The rows are grouped in 4 ways, from coarse to fine. Each group lies inside one group of the grouping before and may be the whole of it. The rows also spread widely along 17 directions, which tell nothing about the answers.
(in the rows, 128 means zero)
Some rows, each with its group in each grouping after it:
[119 117 150 147 150 118 168 171 108 172 127 112 150  88 138 152 142 144
  63 134 196 105  93 148 136 170  65 152 111  92 116 120 149 113 135 123] : seto Ruri J_159 lanim
[160  94 153 103 111 113 141 160 114 161 165  79 114 176 140 130 122 127
  85 125 119 125 146 102 120 145 171 130 120  84 152 164 122 123 117  95] : seto beri J_596 muru
[126 133 126 195 100 128 108  99 106  78 108 163 108 111 133 139 145 130
 113 127 132 105 100 159 141 125  64 146 145 158 172 147 124 161 219 148] : seto menot J_429 Muva
[163 115 146 136 116 103 139 114 146 180 137 118  93 191 137 156 105 144
 103 131 180 116 167 113 107 128 179 102 145  99 167 114 144 142 124 103] : seto Ruri J_472 betet
[181 124 144 137 141 106  95 176 192 109 167  87 136 170 140 136 129 128
 149  84 110 135 156 114 102 166 159 138 133 100  87  89 124 114 116  94] : seto beri J_715 bura
[131 105 110 103 110  97 153 107  99 120 135 127 143 105 143 117 131 100
 130 131 112  94  71 161 112 115  47 109 114 110 175 180 147 177 155 175] : zelan Dekob J_638 kiza
[119 180 166 127  49 132 114 148 119 159 161 112 136 174  67 123 111 140
  81 186 163 120 118 111 148 159 117 128  80  42 123 126 125  91 118  75] : seto Ruri J_945 Fim
[105 161 106 149 116  75 161 118 146 129 116 143 110  99 141 161 155 132
 104 139 134 136 124  95 123 143 166 120 132 113 169  90 167 150 165 100] : zelan Fafig J_153 Gem
[107 153 121 194  74 136  71 125 137  84 102 127 121 167  81 142  68 135
 141 136 112 149 119 121 183 122 108 114 102 137  96 144  86  81 117 114] : seto beri J_715 Zasi
[162  75 127 148  85 129 158 151 138 117 135 102 124 165 121 178 147 104
 156 139 112 112 158 165 146 126  67 126 136 136 115 143  65 113 102 104] : zelan Fafig J_153 lem
[170 187 138  78 121 112 154 133 143 168 149  91 118 185 162 142 112 135
  73  97 156 150 100  88  99 150 167 159 135 137 179 131 165 154 175 106] : seto menot J_38 sekev
[163 130 125 119 107  89 139 149 130 150 162 103  56 185 166 172  85 120
 121 134  85 111 129 188  80 154 130  96  84 122 102 104 127 148  82  50] : seto beri J_63 Gapur
[107 157  68 135 116  97 106 128 158  62 101 115 119 117 122 152  98  86
 192 106  61 162  98 136 151 117 101 126  99 161  91 121 108 109 107 121] : seto menot J_3 teno
[ 82 124 115 132  91  92 147 151 139 101 154 109 167 103 145 132 129 126
 117 109  63 110  93 105 148 155 119  87  76  83 120 160 129 142 123 127] : seto res J_228 Dipov
[142 161 176 140 123 113 154 158 136 153 171 100  99 177 212 169 120 158
 114 109 118 123 105 168 100 183 135 137  88 173  99 136 114 143 148  67] : seto beri J_596 gutaz
[ 88 120 139 105 144  88  89 121  89 107 139 122  73 104 125  88 145 131
 138 147  98 150 141  76 166 128 214 112 106 101 185 170 147 101 140 104] : zelan Fafig J_107 Pima
[123  99 143 157 138  97 101 108 133 145 159 149  75 139 108 138 113 141
  98 151 143  88 168 138  93 140 158  78 107  82 104  93 158 134  93  94] : seto beri J_715 bura
[ 97 146 109 207  80  99 177 100 162 144  85 137 152 135 146 191 119 122
 146 170 159 146 124 133 126 110 129 151 124 152  99 132  85 125 160 126] : seto Ruri J_472 betet
[ 66 117  81 141 164  99 105  91 143  82 117 145 111 119 146 130 105 117
 149 138  80 151 114 113 111 117 165  98 105 192  65 161 127 118 100 155] : seto Ruri J_472 betet
[149  91 195 120  95 131 119 123 145 135 185  95 134 138 116 127 147 121
 187  76 124  79 199 120 162 100 138 129 108  71 150 156  84 136 129 109] : seto Ruri J_472 betet
[103 153 132 149  94 123 153 124 173 130 138 153 171 124  99 149 176 123
 142 148 181 103 136 124 134 152  84 103 134  93 114  85 141 126 122 134] : seto Ruri J_159 lanim
[115  58  92 154 137  81 147  93 187 138 124 113 149 131  98 181 120  95
 129 131 145 125 178  82 114  91 151 119 141 111  79 128 118 110  92 150] : seto menot J_429 Muva
[ 97 102 139 147 139 139 131 135 164  89 185 166 162  98  97 109 225 130
 105 157 122  95 167 107  98 169 123 106 142 105  77  96 141 132 118 133] : zelan Dekob J_638 kiza
[ 80 118 106 126 100 128 139 125 126  77 169 136 155  97 123 114 142 114
  96 122  38 100 110 115 113 137 120 103  84 114  90 163 121 158 121 136] : seto menot J_38 sekev
[ 98  78  53 198  70  93 117 112 172  72 104 163 118 144  63 171 138 105
 109 156  91 119 178  85 144 121 136  48 160  96 124  92 133 124  88 124] : seto beri J_63 Gapur
[134  73 104 123 174  72  94 146 150 105 128  85 108 117 110 152 134 103
 124  87 123 146 151  67 151 130 146 140 145 116 127 134 150  88 121 127] : seto beri J_715 bura
[162 158 129 181  94 156 138 164 129 144 103 136 115 175 139 123  93 161
  74 145 136 143 132 139 112 157 175 115 143 108 148  92 120 139 126  94] : seto beri J_715 Zasi
[167 127 109 177  65 145 176 148 151 118 105 114 157 159 146 167 106 123
 127 124  97 133 127 160 124 117 104 140 134 144 121 131  65 155 137 118] : zelan Fafig J_107 Pima
[102 215 131  80  93 155 156 119  82 113 116 155  91 121 174  81 161 120
 180 126 100 141  94 158 155 136 143 102 117 167 230 147 136 169 158 117] : seto beri J_63 Gapur
[131 122 101  83 147  67 122 109 175 103 161 143  93 112 104 147 193  78
 200 143 129 111 163 137  97 139 111  91 135 108 118  62 171 132  89 107] : zelan Fafig J_107 Pima
[145  88  99 207 112 115 116 146  95 115  66 113 111 134 129 132  82 133
  84 179 111 172 121 126 137 107 168 171 139 123 134 169  79 100 157 122] : zelan Fafig J_107 Pima
[129 147 165 183  97  99  91 103 142 131 136 132 154 119 106 122 110 137
 131 134 170 107 118 124 127 121 120 151 105  66 127 133 130 131 185 135] : seto beri J_596 gutaz
[140 242 132 107  72 155 166 132 127 148 121 133  90 166 126 158 138 112
 134 149 153 151 111 160 130 147  98 160 117 177 144  84 118 132 143  63] : seto beri J_715 bura
[136  94 106 149 158 139 160 141 114 139  68 121 134 109 156 135 129 107
 158 141 167 147 120 174 141 114  94 151 151 165 127 143  94 111 116 160] : seto res J_228 Dipov
[101  95 112 178 125 151 187 136 152 126 109 156 145 113 158 146 165 131
 140 144 121 119 171 151 121 133 151  96 144 154  98 109  88 143  93 131] : seto res J_228 Dipov
[168 156  97  81 107 126 130 108 159 106 126 106 131 124 116 125  95  85
 169  39  85 126 141 111 128  78 138 128 129 119 173 111 133 182 125 139] : seto beri J_596 muru
[ 67 158 135 135 123 118 100  72 137 111 136 148  91 155  95 153 125 128
 156 174 146 145 137 112 154 120 130 110  97 192  77 148 112  78 106 112] : zelan Fafig J_153 Gem
[147 124 179 156  86 129 126 122 199 145 168 111 152 225 142 166 103 168
 157  76 161  99 169 105 150 144 147  60 129 119 127 130 108 134 108 120] : seto Ruri J_472 betet
[126 106  89 161 165 113 117 129 147 110  84 115 124 147 135 153 111 124
 101 118 147 174 122  86 134 128 148 147 166 189 113 145 129  96 139 156] : seto beri J_715 bura

New rows, each followed by its group in each grouping:
[119 175 129 118 173  82 151 107 138 161 124 114  77 113 191 179  93 132
 122  82 149 136  97 148 105 132 138 145  94 188 122 110 164 152 150  99] : seto beri J_63 Gapur
[170  78 151 119 136 124 189 136 154 190 138  68 142 194 191 176  99 139
 104  79 156 129 155 108 121 117 167 136 143 161 140 179  94 142 125 133] : seto res J_228 Dipov
[ 49 139 138  93 106 164 130  84  81 119 138 167  97 116  93  90 153 123
 138 152 119 115 151 106 179 112 149  63 103 146 164 173 128 121  88 135] : seto beri J_596 gutaz
[ 94  77 103 106 144 108 126 116 135 137 127 113 182 145 130  83  89 112
 145 157 115 139 108 105 108 117 169  73 105  93  88 196 125 105  59 194] : seto beri J_63 Gapur
[125 122 160  99 170 112 109 140 148 118 171 124 111 124 155  99 178 138
 159  92 131 118 160  99 129 159 189 102 136 106 158 116 159 129 128 117] : seto menot J_38 sekev
[132 130 136 100 159 135  53  63 130 108 153 146 106 119  59  79  96 113
 128 133 139 120 155 109 100  82 159 136 110 112  98 130 145 127 114 151] : zelan Fafig J_107 Pima
[133 127 145 193 113 119 108 107 107 124 104 118  95 155 148 175  74 146
 105 108 151 125  99 153 155 116  83 152 114 184 133 173 102 127 182 126] : seto beri J_596 muru
[164 120 164 127 119 118 121 172 102 132 164 133  64 148 137 139 185 124
 143 161 157  85 134 209 123 191  55 110 127  92 153  87 141 122 121  65] : seto menot J_38 sekev
[128 136 129 110 134 154 145 117 122 127 123 132 143 127 165  76 125 122
 154 114  98 143 139 124 108 106 204 126 131 141 151 161 108 160 129 155] : seto beri J_596 gutaz
[128 146 168 112 166 161  78  99 100 117 127 135  80 126 152  76  91 154
 157  67 130 124 141 135 160 103 177 110 113 160 180 156 128 147 138 139] : seto res J_228 Dipov
[ 77 196 171 102 101 115 118 137 115 145 180 129  92 136  98 133 158 131
 121 176 148 121 118 125 146 182 116 117  65 104  98 111 147  84 108  55] : seto beri J_715 bura
[174 121  98 159 161 145 139 139 158 155  81 135 130 138 102 128 105 126
 103 163 182 160 165 135  85 118 176 149 171 113  96  58 122 111  84 126] : zelan Fafig J_153 Gem
[166 127 171 110 111 153 153 143 106 136 191 129 118 114 133 117 157 139
  61 109 107  72 139 157  89 148 110 142 108  96 143 121 134 189 154  95] : zelan Fafig J_107 Pima
[141  78  89 165 120 139 110 147 150 119  92 129 138 152  53 140 123 103
 117 170 166 141 168 120 144 126 105 111 164  96  89  97 110  70  58 137] : seto beri J_63 Gapur
[ 91 149 136  93  97  96 165 141 191 119 170  99 199  99 131 135 159 116
 174  45  97 108 136  57 169 139 146  81  99  70 149 125 146 146 115 134] : seto beri J_715 bura
[153  98 167  99 147  98 171 108 148 184 153 105 149 134 173 141 148 119
 163  88 192  92 141 136 111 118 122 121 137 108 169 150 145 160 146 157] : seto beri J_63 Gapur
[ 80 155 101  85 117 130 109  94 144 111 128 142 152 175 101  89 123 104
 181 184 135 159 107 105 126 128 142  82 116 147  95 168 126  90  74 171] : seto Ruri J_472 betet
[157 111 171 128 134 174 106 141 126  91 140 100 129 156 151 113 141 120
 217 104 107 142 150 171 161 113 107 167 124 196 103 185  38  99 130 131] : zelan Fafig J_107 Pima
[142 125 105 133  40 134 121 107 152  93 142 129 157 177  89 112 130  76
 185 177  75 128 151 141 106  96 126 123 122  98 103 155  68 133 111 134] : seto beri J_63 Gapur
[ 97 154 142  59 104  82 163 132 143 141 178 120 114 151 173 124 161 126
 184 103 106 103 118 114 144 168 153  30  97  89 196 133 173 155  97 105] : seto menot J_38 sekev
[115  87 135  99 129  93 130 116 135 116 175 103 113 137 135 139 157 104
 136 116  95 114 151  96 127 127 147 122 116 121 132 171 125 126 130 121] : seto menot J_429 Muva
[151 154 118  87 140 100 179 179 140 164 128  71 168 106 171 131 101 118
 106  71 119 141  79 114 116 149 134 149 103  88 145 126 152 148 128 125] : seto beri J_715 bura
[172 147 116 119 168  97 142 187 165 143 127  86 148 139 179 141  80 143
 124  89 126 144  77 158  92 175 121 121 106 112  92  87 149 129  93 114] : zelan Fafig J_153 lem
[168 206  95  95 148 145 123  95 160 125 109 133 120 112 126  97  92  97
 136 100 118 161 136 127  64  84 196 188 131 145 121  73 137 176 144 128] : seto res J_228 Dipov
[118 107 116  77 133  97 171 121 131 158 123 102 132 162 177 143 109 117
 174 106 143 122 102 137 142 126 112  63 118 143 168 176 140 138  88 161] : seto Ruri J_945 Fim
[114 195 179 113 131 167 123 128 112 173 151 146 112 125  92 109 132 144
  98 157 203 114 129 154 125 156 113 138  93 108 101  85 146 106 105  89] : seto beri J_63 Gapur
[124 155 110 173 104 176  97  82 154 126 100 165 143 152  29 144  77 141
  44 120 201 118 143  93 144 105  94 112 149 134 106  89 147 122 115 156] : seto beri J_63 Gapur
[ 87 117 124 124 166  64  87 113 157 116 117 108 152 113 117 121 142 119
 171 123 177 157 116  54 166 131 154 128 133 106 139 160 160  74 146 169] : seto Ruri J_472 betet
[ 97 183 105 116 103 138 139 100 200  81 147 162 143 127  98 146 185 103
 182  96 115 122 163  98 134 134 123  89 143 163 112  68 140 146 110 125] : seto beri J_715 bura
[115 119  96 158 130  92  78  92 149  92  93 148  78  90  65 132 133  87
 199 132 131 138 192 108 158  80 161 122 141  97 144  78 130 103 112 113] : seto beri J_715 bura
[167  39 122 161 107 104 153 154 114 131 133  96 121 184 164 172 134 122
  79 133 123 107 121 145 117 148  81 119 158 139 148 190 108 136 147 139] : seto beri J_63 Gapur
[ 90 211 102 115 113 115 157 102 132 156 102 151  80 135 122 155 119 110
 135 178 154 164 121 136 116 131 158 125 104 165 112  82 142 116 101  80] : seto beri J_596 gutaz
[135 150 166 125 141 133 110 123 102 159 128 116 110 146 126 130 106 154
  75 105 203 121  98 119 154 145 101 139 125 136 170 150 159 118 164 132] : seto beri J_63 Gapur
[112 146 127 135  66 101 133 108 139 101 152 146  94 102 112 150 146  96
 205 123  83  79 156 176 141 112  91  88  85  84 140  93 114 163 112  83] : seto Ruri J_472 betet
[100 153 140  94  84  97 185  86 134 178 157 133 135 130 115 165 118 133
  90 120 164  86 113 104 135 123 106  72  91  96 170 135 169 169 124 123] : zelan Fafig J_107 Pima
[155  69 112 158 122  98 152 115 157 152 104  84 157 195 146 192  64 133
 106 111 163 138 110 113 136 108  98 117 140 166 112 191  99 114 122 168] : zelan Fafig J_107 Pima
[ 93 129 159  78 174 138 104 120 120 123 141 123 100 127 129 115 153 122
 204 106 168 124 137 140 181 135  97  98 112 170 130 150 131  85  85 139] : seto Ruri J_945 Fim
[117  89 125 159 131  94 128 136 119 149 122 113  87 132 118 154 125 117
 118 181 140 138 164 128 125 127 163 143 114 103  98 129 106  87 102  86] : seto Ruri J_472 betet
[102 134 103 189 122  75 136 145 155 121  83 118 169 154 157 169 110 147
 124 164 173 166  53 118 151 171  88 112 131 151 110 156 132  85 151 157] : zelan Fafig J_107 Pima
[ 98 120 102 149 109  77 124 113 145 120 111 118 158 122 101 148 138 102
 129 167 157 144 106  88 138 125 109 148 128 103 116 155 132  96 153 152] : seto Ruri J_472 betet
[109 156 135 163 182 138 108  88 123 131  80 155 116  98 158  92  83 151
 169 126 162 156 114 152 125  93 175 135 120 171 128 132 122 132 141 162] : zelan Dekob J_638 kiza
[166 115  93 122 110  66  92 101 140 113 126 121 109 124 103 115  72 104
 140 109 102 108 115 128 102  92 125  92 117  47 178 113 169 172 131 140] : zelan Dekob J_638 kiza
[175 111 131 139  94 162 146 191 165  95 149  99 125 156 110 157 171 117
 138 100  85 134 195 123 154 149 133 141 151 130 115  89  72 113  96  67] : zelan Fafig J_107 Pima
[121 106 121 104 115 115 193 161 126 134 165 109 163 134 179 148 155 129
  65 108 102  95  83 131 107 179  80  97 114 129 132 163 146 170 131 141] : seto res J_228 Dipov
[108 131  77 140 114 100 135 130 148 120 101 158 100 137  90 146 163 105
 133 189 157 141 150 115 127 150 134  83 158 103 138  69 158 105  85 110] : seto Ruri J_472 betet
[166 109 161 117 116 159 142 171 107 122 157 125 122 140 154  81 193 121
 147 141 111 113 160 157 110 158 150 133 152  98 169 133 105 145 136 111] : seto beri J_715 bura
[142  93 102 141 115 141 174 118 136 104 130 134 174  98 148 122 161  86
 139 133  91 108 126 163  80 105  96 162 141 135 106 153  89 174 152 171] : seto menot J_429 Muva
[129 118 121  93 199 119  76 134 111  90 139 103  86  89 147  86 103 120
 129  68  72 145 133 109 123 113 190 154 107 141 125 147 142 130 125 128] : seto Ruri J_159 lanim
[150 112 125  90 104  68 166  92 157 161 146 100 157 134 143 124 124  95
 178 127 124 119 146 100  96  84 185 119 122  59 175 154 131 165 137 147] : zelan Fafig J_153 Gem
[135 133  81 106  97  62 169 126 143 124 112 120 124 173 195 146 133  88
 214 164 107 141  73 178 100 146  99  77 129 135 165 150 133 147 121 143] : seto menot J_429 Muva
[147 149  76 159 137  97 118 145 155 100 107 142 102 157 133 167 120 129
  73 127 139 140  89 131  95 178  90 106 158 159 121  75 180 138 137 122] : seto beri J_715 bura
[ 90  61 135 150 180  76  53 154 121  88 147 118 117 102 109 107 146 121
 166 163 131 119 118 138 146 167  95 104  98  84  64 152 137  54  87 138] : seto Ruri J_472 betet
[115 107 120 137 138 135 138 133 187 110 141 123 138 145 137 153 123 128
 174  68 101 121 178 113 143 129 161  68 126 151  87 104 108 127  56 124] : seto beri J_596 muru
[108 158 102 166  60 159 128 122 126  90 111 170 124 139  64 139 159 116
  96 165 135 119 133 124 154 142  74 104 149 129 143  99 126 127 132 120] : seto beri J_715 bura
[144 159 129 179 149  61 101  92 145 161  96 131  74 154 155 154  95 132
 127 174 189 168 129 125  79 120 205 174 135 137 128 104 148 117 183 100] : seto beri J_596 gutaz
[ 86 123 108 183 119 123 104 107  71 118  95 179  71 115  99 113 122 132
  79 220 144 127 115 156 120 138 124 104 120 123 128 130 141 111 127 119] : seto beri J_715 bura
[148 158  81 107 154  80 110 104 122 115  99 136  89  80 127 113 121  71
 166 155 129 142 101 174  76 104 113 172 119 114 129  90 156 148 146 128] : seto res J_228 Dipov
[152  81 146  97 162  70  90 159 111 163 152  66 104 148 110 108 114 116
  87 150 152 149 139  71 119 145 189 159 119  48 138 162 155  72 120 106] : seto beri J_715 Zasi
[157  83 129 192 127 114 138 133 133 146  86 115 134 187 156 160 107 145
 128 169 184 148 119 150 130 133 115 130 163 156 129 164  91  99 141 149] : zelan Fafig J_153 Gem
[159  81 102  99 183 103 108 128 109 148 101 116 108 114 113 101 104 107
 109 114 174 127 125 123 118 116 129 112 156  86 175 124 180 126 104 166] : seto beri J_63 Gapur
[162 113 187  81 134 153 120 171  68 157 177 109 104 145 163  51 120 148
 123 129 113  92 117 182 114 163 148  95  92  53 176 159 131 146 100 108] : seto menot J_429 Muva
[144  61 122 148 128 167 140 119 117  98 136 142 144 131 159  92 129 114
 146 121  69  98 152 179  87 103 135 107 135 148 106 175  77 173 107 171] : seto beri J_63 Gapur
[165 113 134 108 126 123 129 144  77 121 125 115  95 139 178  94 147  98
 170 155 108 131 102 195 105 133 106 154 132 139 170 176 106 143 155 131] : seto beri J_596 gutaz
[140  95 109 170 113 112 112 144  99 107 100 112  69 146 139 157  88 114
 143 144  94 134 121 182 148 123  96 124 109 145 122 149  87 107 110  97] : seto menot J_3 teno
[ 96 115 134 162 117 105 115 105 111 101 134 114 116  87 143 132  94 125
 127  92  63 118 127 116 143  92 157 147  78 130 120 182  99 147 163 124] : seto beri J_715 bura
[121 141 118 132  72 126 189 127  74 139  99 143 100  79 124 141 170  95
 127 153 135 105 117 166 161 115  72 139 128 101 221 130 122 160 167 107] : seto menot J_3 teno
[166 124 164 144 115  77 101 117 179 129 160  96 134 167 150 155 118 117
 204  94 146 111 140 143 115 126 119 136 115 105 117 130 114 132 152 119] : seto beri J_596 muru
[145 164 174 127  65 114 156 140 194 139 193  95 158 213 127 187 175 131
 141 142 151 127 147 102 127 171 112 144 123 138  93 126  95 105 146  78] : zelan Fafig J_153 Gem
[157 138 164 163 140 133 119 169 157 109 153 114 106 188 174 150 170 154
 136 147 132 159 147 140 111 185 159 161 146 189  88 121  91  97 152  79] : zelan Fafig J_107 Pima
[131 159  86 176  97 149 137 115 124 110  98 172 104 122 104 133 108 127
  66 157 115 126 124 150  95 127 130 121 134 128 126  79 135 164 132 113] : seto menot J_3 teno
[160 131  92 181 106 130 119 115 157 111  99 154 107 189 120 179  91 138
  93 123 163 113 115 161 113 141  63  86 163 165 128  89 144 152 124 139] : seto Ruri J_159 lanim
